The first 7 rows are patterns. Each new row is the sum of 2 different patterns, raised or lowered, with some noise. Before adding, each is slid sideways (what falls off one end comes back at the other), maybe read backwards, and multiplied by a number that may be negative. Names go in the order of the patterns.
In the rows, 128 means zero.
Some rows, each with the names of its patterns after it:
[126 115  82 182 138  86 153 130 121 127 182 122 123 130  74 126 137 124
 118 182 152 169 127 125 112 120  82 125 108 130  74 129 109 137 129 117
 123]
Ril
[123 139 123 125 131 134 112 124  98 127 127 135 156 129 137 123 143 132
 117 117 125 116 121 127 122 129 115 111 120 117 120 138 131 121 143 134
 122]
nenod
[106 125 126 150  74 135 117 127 110 133 134 152 130 133 153  99 116 100
 161 148  74 124 107 123 114 129 118 110 143  97 112 142 155 129 123 122
  74]
feko
[116 125  88 132 118 135 133 123 117 133 139 128 105 128 155 122 123 152
 147 120 155 141 130 132 126 121 124 136 149 158 134 132 103 140 168 129
 126]
Kaz
[133 126 159 157 133 136 141 153 148 126 100 119 108 128 163 121 122 166
 130 134 136 123 119 119 142 165 128 156 144 127 127 147 120 122 125 141
 144]
Zaka
[131 134 120 145 131 110 132 182 130 125 148 112 152 133 140 131  91 103
 136 108 121 116 142  87 148 142 120 103 148 143 116 115 130 126 133 132
 123]
nal
[123 136 144 152 147 105 113 139 148 150  91 182 137  91 135 126 121 148
 126  91 120 132 125 124 129 150 145 139 129 123 124 114 123 112 122 139
 155]
bogoz

New rows, each followed by the names of its patterns:
[114 143 150 159 119 146 155 142 117 123 118 169 110 163 138  72 117 139
 133 117 136 157 121 128 158 125 112 117 116 136 133 134 164 142 119 137
 193]
Zaka nal
[143 121 135 154  95  99  74 150 140 119 128 191 126 172 141  93 135 135
  90  96 194 118  74 145 121 124 140 148 132 120 146 119 156 137 131 110
 180]
Ril Kaz
[130 165 129 122 118  84  96 145 163  81 122 139 138  88 138 122 113 142
 110  68 103 130 153 104 138 103 118 111 116 185 122 111 114 178  92 125
 124]
feko nal
[123 128 147  79 121 107 121 112 137 135 157 135 144 152  94  99 105 151
 136  65 110 124 134 108 117 104 137 107  95 140 133 152 132 110 125 106
 115]
feko bogoz
[129 145 155 162 184 160 169 144 142 147 135 161 122 163 151 152 138 153
 145 162 134 141 174 147 145 131 107 175 166 176 165 157 147 160 131 151
 182]
feko Zaka
[112 105 138 130 145 145 150 116 147 152 203 184 192 138 138 151 148 110
 158 168 135 202 164 138 143 186 117 134 187 124 143 136 139 143 152 147
 137]
Ril Kaz
[ 75  84  67  97 116 104 103 100 103  92  70  76 108  58 101 123 145 141
  84  84  81 115 113 103  71  68 105 102  88 102 129 103 125 104  99  98
 110]
Kaz Zaka
[ 87  32  89  97  97 147  78  49  95  73  28  68  52  74 100 106  99 119
  78 103  87 111  63 102  76  78  75  77  93 125 140  55  78  96  73  93
  62]
Ril Zaka
[156 150 171 159 128 131 148 131 130 134 141 114 167 173 138 137 170 172
 153 119 135 155 163 165 116 187 155 113 161 145 130 163 179 118 138 161
 133]
nal bogoz
[130 131 125 153 173 125 136 131 125  88 142 100 130 151 143 133 136 142
 137  92 145 163 104 136 172 157 159 158 130 118 133 131 130 112 116 154
 155]
Kaz Zaka
[133 125 152 132 128 157 118 180 131 149 127  93 111 146 107 118 118 157
  93 130 149 126  92 135 150 102 110 128 126 136 138 126 129 123 104 142
 130]
Kaz nal
[176 152 122 172 156 174 209 182 118 146 187 142 175 158 159 158 152 196
 145 181 216 154 170 136 227 164 165 199 197 164 146 181 174 176 125 188
 170]
feko nal
[ 53 108  65  51  81  80  52  59  83  66  64  71  86  86  72  78  86  65
  91  81  81  66  57  27  81 106  63  55  32  79  31  72 104  72  72  76
  49]
Kaz bogoz
[143 119 180 132 153 122 157 149 151 134 133 105 124  96 134 144 132 130
 167 139 119 136  99 150 151 132 113 177 101  94 188 124 142 158 157 163
 134]
Ril Zaka
[ 91 166 155 148 132 153 144 132 147 154 179 166 155 143 167 119 152 134
 146 100 120 114 156 143 145 148 180 145 144 155 119 147 155 146 115 168
 139]
Ril nenod
[141 179 133 125 134 146 136 159 139 144 146 170 144 140 130 105 150 143
 125 135 150 152 115 148 124 141 136 141 125 119 135 138 136 147 116 159
 135]
nenod nal
[108 123 110 133  93 146 109 123 103  66 139 112  90 173 121  94  84 147
 119  99 108  99 112 104 102  64 146 165  99 120  98 150 128 118 136 117
 128]
feko bogoz
[133 136 118 167 109  92 150 140 150 121 129 122 110 122 127 146 128 139
 129 159  97 130 120 139 143 123 128 125 129 118 147 142 112 140 135 115
 140]
nenod feko
[105  67 101 117  67  86  80 129 125 126 113 133 107 106  99 129 100 128
 123 104 122 125 129 132 117  54 109 153 110  73 159 116  36 117 107  98
 161]
Ril bogoz
[124 153 151 127 135 137 104 119 153 112  87 132 141 112 117 168 155 165
 123 123 134 134  90 127 132 110 163 143 122  86 146 105 120 181  77 117
 119]
Ril nal
[116 161 107  90 140 112 126 114 133  93  90 126 134  91 133 115 104 138
 108  97  84 136 170 128 143 102 117 103 133 194 111 115 127 133 121 126
 134]
feko nal
[ 92 102  96 103  86 146  94 105 101  35  78 104  79  71 115  96  32 140
 112  90  79 114 102  80  99  94 127  95 111  92 126 103  98 105  94  57
  79]
Ril nal
[148 107 153 128 122 111 108 148 105 116 173 149 124 153 125  62 101 101
 125 165  99 147 127 133 136 158 130 154 142 143 149  95 111 117 157 146
  91]
feko Zaka
[109 127 112 115 137 136 118 129 131 137 120 114 126 126 112 116 120 103
  96 121 122 133 151 127 128 107 112 124 112 135 118  87 119 126 131 128
 145]
nenod Kaz
[ 64 112 126 114  95  75 107 115  81  72  98 101  87 118 102  88  97 102
  97  88  87 128  77  48 119 105  64  77  68  49 113 162  63 114 112 124
 103]
Zaka bogoz
[117 112 118 122 109  94 124  95 113 115 131 151 131 117 120 136 116  98
 114  99 105 125 129 121 120 110 108  94 118 124 109 125 131 141 150 121
 105]
nenod Zaka
[145 143 156 148 140 152 164 162 154 158 175 170 150 153 162 158 194 159
 173 165 150 115 151 167 152 129 128 140 150 182 163 170 146 150 148 138
 154]
nenod Kaz
[125  91 117 163 110 118 115  97  55  92  70 112 116 144 133 165 117 130
 109 155 109 118 101 121 143 114 120 135 173  75  86 139  97 126 136  87
 101]
Ril bogoz
[158 188 149 185 182 174 179 191 196 173 141 183 184 167 179 202 183 181
 206 192 174 174 177 178 158 170 195 198 178 169 151 192 232 188 193 173
 155]
Kaz Zaka
[106 105 131 140 126 140 124 156 137 119 138 102 109 117 176 131 124 138
 126 139 124 143 143  91 110 143 103 108 111 123  81 144 133 118 101 131
 135]
nenod nal
[173 146 123 178 154 162 206 154 158 168 178 131 159 191 141 171 138 151
 164 180 133 158 152 115 143 154 140  95 157 159 164 183 178 198 198 156
 207]
Ril nal
[ 99  82 122 109  96 109 122  93  67  95  76  94  98  99  61 130 133 103
  96 127 123  94  86  93  86 111 116 104 104 118 131 125  93  98 110 149
 138]
nal bogoz
[139 109 125 116 115 134 121 125  97 148 152 114 118 118 159 139 135 151
 126 132 120 116 116 138  94 136 130 129 110  82 137 127 152 149 140 110
  84]
nenod feko
[177 142 174 184 125 157 185 147 149 182 163 163 168 162 141 126 165 157
 176 164 160 120 175 201 160 144 134 152 120 137 128 163 158 142 129 148
 171]
Kaz Zaka
[135 169 127 155 191 166 158 156 144 135 145 153 171 146 139 162 150 143
 138 159 153 163 149 181 157 150 146 176 140 130 155 173 179 168 127 197
 132]
Zaka bogoz
[136 162 148 148 171 177 147 153 129  99 133 163 134 139 140  79 121 170
 125 135 138 135  87 118 149 120 149 141 137 116 143 119 117  99 131 149
 152]
Ril Kaz
[138 129 132 133  73 119 123 130 157 158 138 173 150 145 123 182 140 159
 126 129 166 158 137 151 188  98 138 168  84 124 122 133 106 132 130 160
 186]
Ril Zaka
[115 138 126  73 153 118 114 200 123 105 121 129  85 146 196  88 117 127
 141 137 126 139 117 134  74 125 102 138  80 117 122 142 124 189 159 171
 108]
Ril Zaka
[146  70  97 102 109 118 131 113 104 152  92 106 147 167 123 124 130  66
  96 118 111 135  76 130 116 119  98 130 123 141 134 147 147 107 115 123
 166]
nenod feko
[118 100 112 115 102  95 122 133 109  96 115 160 113 107 136 113 100 129
 130 118 116 106 114 108 118 140 155 114 120  93 119 145 109 101  91 112
  71]
nenod Kaz
[111 113 140  83 109 153 157 134 131 124 147 157 121 124 146 123 123 134
 114  97 124 126 122 161 105 154 126 114 148 139 124 147 131 167 106 153
 139]
Zaka nal
[164  90 112 130 135 137 150 137 160 130 158 158 174 152 158 126 130 153
 133 130 140 177 105 130 164 139 152 141 139 103 154 149 130 154 129 115
 137]
Ril Zaka
[195 132 242 199 222 168 185 170 192 138 184 179 164 119 165 188 204 140
 169 163 177 158 137 228 177 151 183 172 185 200 236 170 171 142 113 178
 190]
Ril feko
[166 145 198 161 167 150 154 145 149 154 143 175 112 141 167 133 146 147
 143 119 156 176 143 183 141 115 146 145 111 114 114 158 156 161 161 186
 150]
Ril nenod
[144 104  98 132 176 111 135 152 118 136 119 135 132  66  79 134 104 112
  93 121  95 174 151 140 107 113 148 123  82 130 122 126 137 134 141 120
  86]
Zaka nal
[126 107 125 106 122 106 108 116  85 160 134 101 150 121 114 132 182 117
 117 131  68 151 136 130 118 178 121 156 141 120 105  95  66 116 107 131
  73]
Ril Kaz
[117 116 136 150 118 112 143 172 138 143 162 159 129 153 136 123 140 141
 134 134 152 182 163 129 146 119 142 197 134  95 156 119  90 135 143 160
 127]
Kaz bogoz
[167 155 159 145 167 158 135 100 174 175  84 145 124 133 132 148 130 126
 145 103 139 170 148 136 150 153  55 133 130 134 148  99 130 100 145 135
 152]
feko nal
[160 126 143 159 138 150 180 157 145 189 148 169 129 127 152 183 210 166
 162 154 156 170 162 176 154 174 158 143 153 171 164 152 200 162 129 201
 172]
feko Zaka
[152 151 134 138 144 165 193 135 157 160 169 123 169 132 151 139 158 124
 127 154 159 163 181 147 181 161 154 202 158 143 166 167 154 168 152 137
 159]
nenod nal
[148 125 144  95 102 149 113 130 123 134 122 137 137 117 149 123  89  98
 112 112 107 151 152 130 113  88 148 139  91 113 157 111 115 103 105 113
 120]
feko bogoz
[163 104 129 113 150 115 112 132 157 134 121 144 109 121  97 158 114  80
 115 108 126 152 139 100 120 146 126 133 145 148 126 121 127  84 122 148
 120]
feko Kaz
[172 112 143 144 138 122 116 154 135 179  95  85 169 179 176 131 132 104
 120 136  97 153 134 141 135 202 127 125 105 162 164 129 144 138  94 130
 161]
feko Zaka
[ 65  82 112  95 113 123 110 101  97 102 105  82 138 104  86 130 121 109
 159 108  63  79 104 101  88  71  77 111  93  92  53 104  97 110  89 145
 118]
Kaz Zaka
[107 109 139 151 116 146 131 129 142 124 129 128 163 104  73 139 133 149
 122 120 131  97 115 120 141 116 136 120 164  91 129 121 134 174 135 134
 135]
nenod feko
[117 153 104 123 158 134 153 135 132 118 133 140 149 119 148 130 122 127
 139 123 113 113 133 132 126 132 156 146 144 139 133 145 151 123 105 124
 118]
nenod Zaka
[ 90 136 123  48 147  98  64  77 122  61  91  90  77  61  74  95  93  84
 105  94  89  89  76  77  81  65  71  94  90  56  79  92  79 119  78  61
  60]
nal bogoz
[171 151 107 142 119  92  95  93 116 100 126 140 173 147 119 150  86 131
 179 130  97 161 137  82 167 142 124 136 140 126 122 131 117 181 144 123
 124]
Ril nal
[107  98 130 115 124 151 104  77 112 136 169 127 186 134 131 111 134 120
 126 114 124 139 148 120 130 153 130 108 118 153 118 106  93 111 106 129
 161]
Kaz Zaka
[142 147 157 175 152 182 154 186 141 206 162 171 217 151 181 161 147 151
 137 161 153 155 161 148 181 126 191 172 194 120 149 193 159 172 142 153
 160]
feko nal
[104 132  78 144 120 118  87  62 115  99 111 144 132  92  91 131  95 101
 128 104 134  97 111  58 111 145  82 108  77 136 127 125 139 130 127  98
 119]
nenod feko
[110  93  70 109  89  92 114 101  82  65 124  63 106 112 119  79  91 133
 126  96 147 145 102  75  97  69 123  35 125 100  47  77  72  93  83 108
 117]
feko nal
[132 136 130  83 123 143 140 118 149 129 128 142 127 126 148 153 151 161
 130 148 172 148 130  96 177 114 157 152 158 128 175 172 135 134 151 114
 159]
nenod nal
